Every row belongs to one group in each of 4 separate groupings. Each group adds its own fixed numbers to the row, and there is some noise. The rows also spread widely along 11 directions, which tell nothing about the answers.
In the rows, 128 means zero.
Some rows, each with its group in each grouping after it:
[122 128 165 111 117 150 109  99  85 173  86 106  66 165 137 144 157 145
 180 118  31 136 145 156 126 113  91]  muzez N K95 K281
[ 99  92 134 148 110 146 138 153 102 132 137 121 115 126 139 102 147 133
 112 136  95 106 139 123 171 102 109]  Nepi T K894 K249
[ 83  74 137  90  65  89 113 105 130 118 147 121 145  93 148 158 131 125
 183 138  87  82 110 150  80 141  45]  Mev T K847 K249
[132 119 157 137  89  81  94 110 167 148 150 152 177 157 135 190 152 126
 116 129 161 113 116 113 134 116 136]  Mev W K95 K534
[ 98  93 126 147 157  90 157 135  97 159  79 143 120 131 147 172  77  81
  83 101 160 162 127 146 189 117 151]  Pul N K847 K281
[138  81 143 206  64  87 145 190 201  73 170 176 169 122 103 122 172 178
  70 164 180  91 137  57 156 119 138]  sul W K894 K534
[136  96 127 133 132 111 163 124 128  77 151 170 133  77 117 132 138 133
 129 164 175  96 127 158  82 152 101]  Nepi T K894 K281
[ 91 121 132 198 110 129  20 235 151 234  95 104 112 178 128  96  97 170
  64  84 157 134 119  66 210 107 158]  Pul T K95 K281
[104 143 117  96 114 103 143 124 108 120  87 164 118  87 124 121 120 104
 164 144 166 122 149 122 134 131 116]  sul T K894 K534
[163 144 124 153 177 171 161 127  81  96 152 178  71 104  95  64 153 145
 146 128 182 133 137 160 143 119 165]  muzez W K95 K281
[134 134 167 135 126 160 137 130 104 148 138 130 110 169 124 130 141 131
  93 125 113 130 144 141 158 103  98]  muzez T K847 K281
[135 146 145 103 139 130 129  92 104 126 124 126 110 139 133 147 113 123
 147 110 109 134 115 168 113 113 117]  Pul N K95 K281
[114 158 146  95 105 105 125 109 106 140 125 151 164 118 134 139 123  81
 100 132 184 111 156 130 138 123 109]  Nepi W K894 K281
[142 124 139 148 128 114 102 129 148 124 148 152 109 147  98 139 146 143
 139 100 152 133 132  90 129 109 144]  sul N K894 K281
[108  11 132 211 148 148  92 181 124 184 173 147  79 132 117 110 149 189
 106 114 118  93 109 143 122 140 114]  muzez N K894 K249
[ 70 116 109 159  97 161  54 131  61 187 121  79 104 138 183 100 148 128
 164 139  80 119 104 130 192 102 162]  Nepi T K95 K281
[142 147 152 179 145  96  32 153 184 191  67 128 121 176 137 193  82 193
 115 119 134 136  87 134  85 149 173]  sul N K95 K534
[143  67 143 131 137  88 162 107 124 111 115 178  88  94 108 153 166 136
 186 134 134 121 141 168  91 146  94]  Mev W K95 K281
[126 116 179 129 124 159 102 136 111 192 148 132 126 166 123 142 141 140
  79 137 129 102 143 157 120 127  69]  muzez T K894 K281
[132  87 169 155  89 140 135 134 150 117 175 116 123 186 124 147 174 163
 113 113  53 109 131  96 161  73 103]  sul T K894 K249
[131 194 143  86 150 104 125  92 108 145  58 137  95 161 123 158  94 100
 169  69 113 166 143 129 157  84 160]  sul W K95 K249
[167 126 167 181 137 142 168 115 144  89 135 106 133 189 146 181 137 164
  83 155  50 127 107 152 138  94 145]  Nepi T K894 K281
[153 113 173 125 151 148 114 108 123 166 172 146 105 176 115 154 125 151
  99  92 113 118 109 175 100 120  84]  muzez N K95 K534
[109 137 129 154 109 139 120 158 112 117 106 140 151  85 153  99 119 150
 103 208 164  87 133 152 117 160 120]  Mev N K894 K534
[112 102 106 107 139  45 132 125 142 124  80 189 113  77 114 168 115 102
 192 109 195 140 126 127 116 146 133]  Mev T K95 K534
[113 106 110 167 126 134 115 157 127 113 104 143  84 101 130  99 137 178
 166 154 112 117 111 127 113 137 151]  Pul N K894 K534
[125 201 131 104 127 147  81 134 116 138 107 128 111 125 118  96 107 145
 158 128 136 114 126 124 102 128 126]  muzez T K894 K281
[129  98 118 152 111 164 136 122  96  87 198 149  88 104 117  66 177 148
 170 127 129 109 116 124 135 106 131]  Pul W K847 K281
[124 220 120 102 101  97  53 107 159 116 136 113 157 141 121 132  82 131
 163  87 151 106  85  87  95 113 158]  muzez W K894 K281
[111 137 145  92  95  96  90  71 137 143 107 129 124 144 149 202 132 124
 201 128  77 125 104 139  89 123 110]  sul T K847 K534

New rows. What belongs after each?
[115  65 173 134 115 133 109 130 128 164 130 117  71 173 119 150 132 167
 141  71  28 123 126 126 120 104  65]  sul N K847 K249
[155 167 169 129 171 167 106 119  98 173 130 146 107 173 118 129 136 125
  94 113 160 141 157 144 143 111 131]  Mev N K894 K281
[117 100 127 123 146 150 115 112 100 145 193 151 107 126 122 117 111 124
 132  84 143 111  81 158 117 120 103]  muzez T K847 K534
[139 127 176 162  95 103 121 147 154 136  54 117 101 170 136 161 150 180
 140 145  43 132 150 117 133 119 121]  Nepi W K95 K281
[ 96  88 142 171 110  96 149 181 115 169  92 131 144 143 137 130 104 100
  50 104 153 130 154  96 236 102 126]  Mev W K894 K281
[ 98  70 131 172 106 116 162 176 114 128 120 133 145 107 148 126 102 123
  60 157 156 111 126 146 170 133 102]  Pul T K847 K281
[128 172 165 138 113 122 101 142 124 150  54 112 123 155 140 144 103 151
 109 150  99 125 139 146 125 135 117]  muzez N K95 K281
[133 165 126 153 137 137  96 142 124 129 140 143 122 137 114 104 124 131
 112 118 177 132 129 101 146 113 167]  muzez N K894 K281
[116  74 149 165  82  97 148 156 140 113 102 139 116 124 134 132 169 159
 134 157  85 113 156 112 162 112 117]  Nepi W K95 K249
[126 126 141 168 122 107  80 144 159 149 122 158 127 153 119 152 136 149
 113 124 170 139 128  90 141 123 165]  sul N K847 K534
[104  69 135 130 112 126 110 120 112 125 170 125 116 115 143 126 122 142
 131 103  95  99 102 151 104 130  82]  Nepi N K847 K249
[123  60 150 174 145 119  93 158 139 201 155 162 114 155 108 163 156 141
  94 114 179 118 132 121 137 134 124]  muzez T K894 K281
[153 250 174 122  93 131  62 132 156 149  72 125 168 169 135 162 142 148
 111 205 161 125 157 121 108 132 153]  muzez T K95 K281
[106 120 126 121 115 126 180 143  88 110 136 163 152  81 129 103 128  85
  88 169 213 111 160 143 164 126 105]  Pul T K894 K281
[ 98  70 142 168 121 117 131 164 122 169  90 134 125 125 155 151 111 147
  79 165 121 111 125 162 134 143 110]  Pul N K894 K534
[ 99 128 161 139  66  83  70 138 151 166  69  87 149 162 162 183 113 150
 119 138  65 116 127 116 125 133 102]  Nepi N K95 K281
[128 119 111 157 153 122 141 126 116  97 155 120  98 149 125 114  93 128
 129  55 104 142  78 122 182  77 176]  muzez N K95 K249
[137 168 138 180 122 167  69 122 129 121 152  90 121 176 146 119 125 181
 127 137  85 114  89 114 131 103 177]  sul N K894 K281
[137 122 122 144 124 126 117 119 129  94 171 168 105 123 106 113 187 129
 167 118 166 140 138  76 151 103 162]  Nepi T K847 K281
[142  65 142 160 141 119 184 127 122  75 157 162 114  97 120 132 130 143
 101 141 140 113 124 167 101 145  95]  Nepi N K847 K281
[112 139 156  96  84 122 113 134 141 115 136 123 133 126 121 122 109 144
 135 117  92  95 126 129  95 126  55]  muzez T K847 K249
[142 148 164 101 137  98 144 130 134 150  93 172 107 149  94 146 132 111
 118 101 162 147 173 112 138 112 107]  Pul W K894 K281
[151 168 154 161 164 143  99 137 117 140  86 133 117 154 142 148 102 152
  83 150 144 140 129 153 116 140 159]  Nepi N K847 K281
[137 117 174 133 138 144 164 139 107 137  67 138  65 151 118 136 135 151
 130 132  70 147 169 148 141 121  88]  sul T K847 K281
[ 91  90 118 158 141 173  79 160  69 187 133 135  82 105 139  60 130 153
 135 130 133 102 122 149 144 140 113]  Mev N K894 K534
[113 157  96  99 151 137 189  94  70  65  95 144  90  85 134 101 135  92
 205 150 116 144 139 152 159  89 168]  Pul T K894 K249
[117 164 171 108 118 111 124 143 108 183  45 124 143 152 145 162  96 102
  72 142 137 135 170 148 162 124  93]  Nepi T K95 K281
[166 121 172 143 120 139 110 106 157 111 168 141  73 188  87 141 187 170
 163  83  74 147 141  81 126  88 118]  sul N K847 K281
[107 118 158 120  97 124  97 151 120 166 122 140 106 140 109 110 146 131
 119 105 137 125 162  95 145 126  83]  muzez N K847 K281
[157 147 135 110 139 149 130  92 112  91 189 168 107 108 100 104 155 139
 161 129 160 109 117 161  85 128 115]  muzez N K95 K534
[119 148 126 162 152 137 100 153 118 134 104 123 107 136 137 112  82 150
 109 113 128 131 106 133 139 121 162]  muzez N K847 K249
[118 117 123 146 128 131 141 161 120 119 112 124  78 139 122  93 114 157
 149  87  82 141 108 113 180  87 133]  Pul T K95 K534
[119 131 148 108 142 145 143 113  94 148 157 123 146 144 145 145  72 109
  75 105 136 100 105 183 132 108  89]  sul T K894 K249
[ 80  74 110 156 110 129  79 166 110 191 179 156 146 106 136  93 120 122
  90 112 213  88 110 118 161 128 128]  Pul W K894 K534
[144 158 137 155 164 198  77 126  90 149 151 109  83 159 146  94 111 183
 133 119  79 115  78 178 117 114 147]  Nepi T K95 K534
[159 151 183 156 120 145 129 155 151 144 117 156 120 187 109 145 157 157
  77 141 125 143 158 101 158 104 124]  muzez T K847 K534
[122 138 166 168  63 143 107 170 134 130 116  93 148 149 156 101 126 175
  87 162  82  92 130 122 159 119  94]  Mev W K95 K281
[117 177 115 141 102 129 137 125 101  89 112 120 163 117 168 119 120 113
 112 178 141 122 115 129 186 103 178]  Nepi T K95 K534
[125 189 150  71  97 107  44  84 157 149 199 130 170 162 123 152  67 117
 125  44 164 100  69 115  79 115  98]  sul W K847 K534
[144 118 138 126 134 102 101 100 161 103 140 171 110 116 110 175 159 161
 199 145 146 120 119 139  45 142 138]  sul T K847 K249
[121  78 166 115 112  85 133 138 136 147  93 162 110 121 111 156 152 132
 133 124 125 126 175 130 115 137  70]  Nepi N K95 K249
[115 109 138  73 162 139  92  89  83 190 162 159  84 127 104 134 124 100
 174  63 158 119 122 179  94 124  82]  muzez T K95 K249
[117 124 138 117 113 116 135 124 124 110 121 140 117 120 134 130 114 134
 142 120 103 121 117 131 122 122 101]  Nepi T K847 K534
[112  53 162 184 103 107 138 162 149 157 126 119 139 169 148 181 118 146
  61 133  97 120 114 135 158 120 101]  Pul T K847 K281
[129  97 191 143  92  81  62 163 197 174  79 134 110 170 108 184 131 192
 117 114  80 117 149  97  67 155  58]  Nepi N K847 K281
[125 119 156 147 100 119 139 129 129 113 156 127 179 144 153 162 119 115
  51 154 150 110 122 137 154 119 115]  Nepi T K847 K281
[ 97  93 141 134 143 133  93 160 101 200 117 144  86 144 111 112 124 126
 111  81 134 125 151 118 160 114 106]  muzez N K894 K249
[158 160 141 125 146 154 143 100 117  75 194 142 131 139 119 117 112 130
 108 106 139 119 100 147 117  99 132]  muzez N K847 K249
[107 144  97 170 112 122 103 160 128 103 115 119 130 104 152  94  89 159
 130 144 140 116  84 126 146 124 173]  Pul N K95 K534
[120  38 136 178 115 114 187 151 117 111 152 151 105 126 125 125 153 137
 101 115 106 123 123 128 191 107 111]  muzez N K95 K534
[132 115 151 133 114 130 113 107 122 126 162 142 125 131 134 137 138 141
 129 121 127 108 119 145 102 129 103]  Nepi W K847 K281
[ 93 119 116 101 124  98 147 162 108 133  94 171 104  88 106  95  89 100
 131  88 189 133 150 107 169 128  99]  sul T K847 K534
[131  97 153 168 123 157 208 137  84 102 136 126 103 144 135 104 129 127
  76 127  85 125 133 149 200  91 113]  muzez W K847 K281
[148 101 184 165 145 187 130 150 105 173 154 133  99 183 127 113 153 168
  57 129  96 122 144 148 161 111  90]  Mev N K894 K534
[147  51 157 190 128 111 176 124 152 108 166 154 125 162 127 182 170 150
  93 136  92 122 111 132 147 107 132]  muzez N K894 K534
[177 230 199 117 133 159  94 119 135 157 119 129 148 202 118 157 127 142
  66 151 147 132 150 148 119 112 122]  muzez T K95 K281
[ 98 134 173 110 144 167 127 146  63 224  80 145 107 154 143 124 113  90
  55 129 163 150 182 162 188 119  88]  Pul N K847 K534
[149 157 181  97 151 162  96 117 105 189 143 176  92 167  84 115 171 125
 119  96 178 130 189 122 128 103 106]  sul W K894 K249
[121 132 117 119 119  98 165 111 118  87 172 162 174 100 135 132 105  81
  85 122 217 122 109 140 162 111 137]  Pul N K95 K534
[134 171 121 139 135 127  81 128 132 121 134 150 114 123 116 110 122 151
 163 118 166 117 109 130 110 120 177]  muzez W K95 K249
[134 166 133 131  95 150 108 133 112 103 167 139 122 123 109  66 149 142
 138 118 163 111 138  98 159 104 133]  sul W K95 K281
[ 99  32  88 155 171  77 147 160 111 139  77 196  43  51 104 116 124 143
 210 112 168 129 129 165 107 159 141]  Pul W K95 K249
[130  96 119 148 153 137 114 128 109 119 157 140  92 110 121 103 119 158
 140 109 127 108 103 151  96 137 119]  Nepi N K894 K281
[ 96 101 131 158 107 124 169 145  95 133  98 118 138 124 164 129  93 122
  88 154  91  98 110 164 169 123 113]  muzez W K894 K534
[ 85  89 133 163  99 127  44 144 137 186 163 103 153 150 164 150 122 151
 119 127 116  86  85 125 127 124 130]  Mev T K894 K249
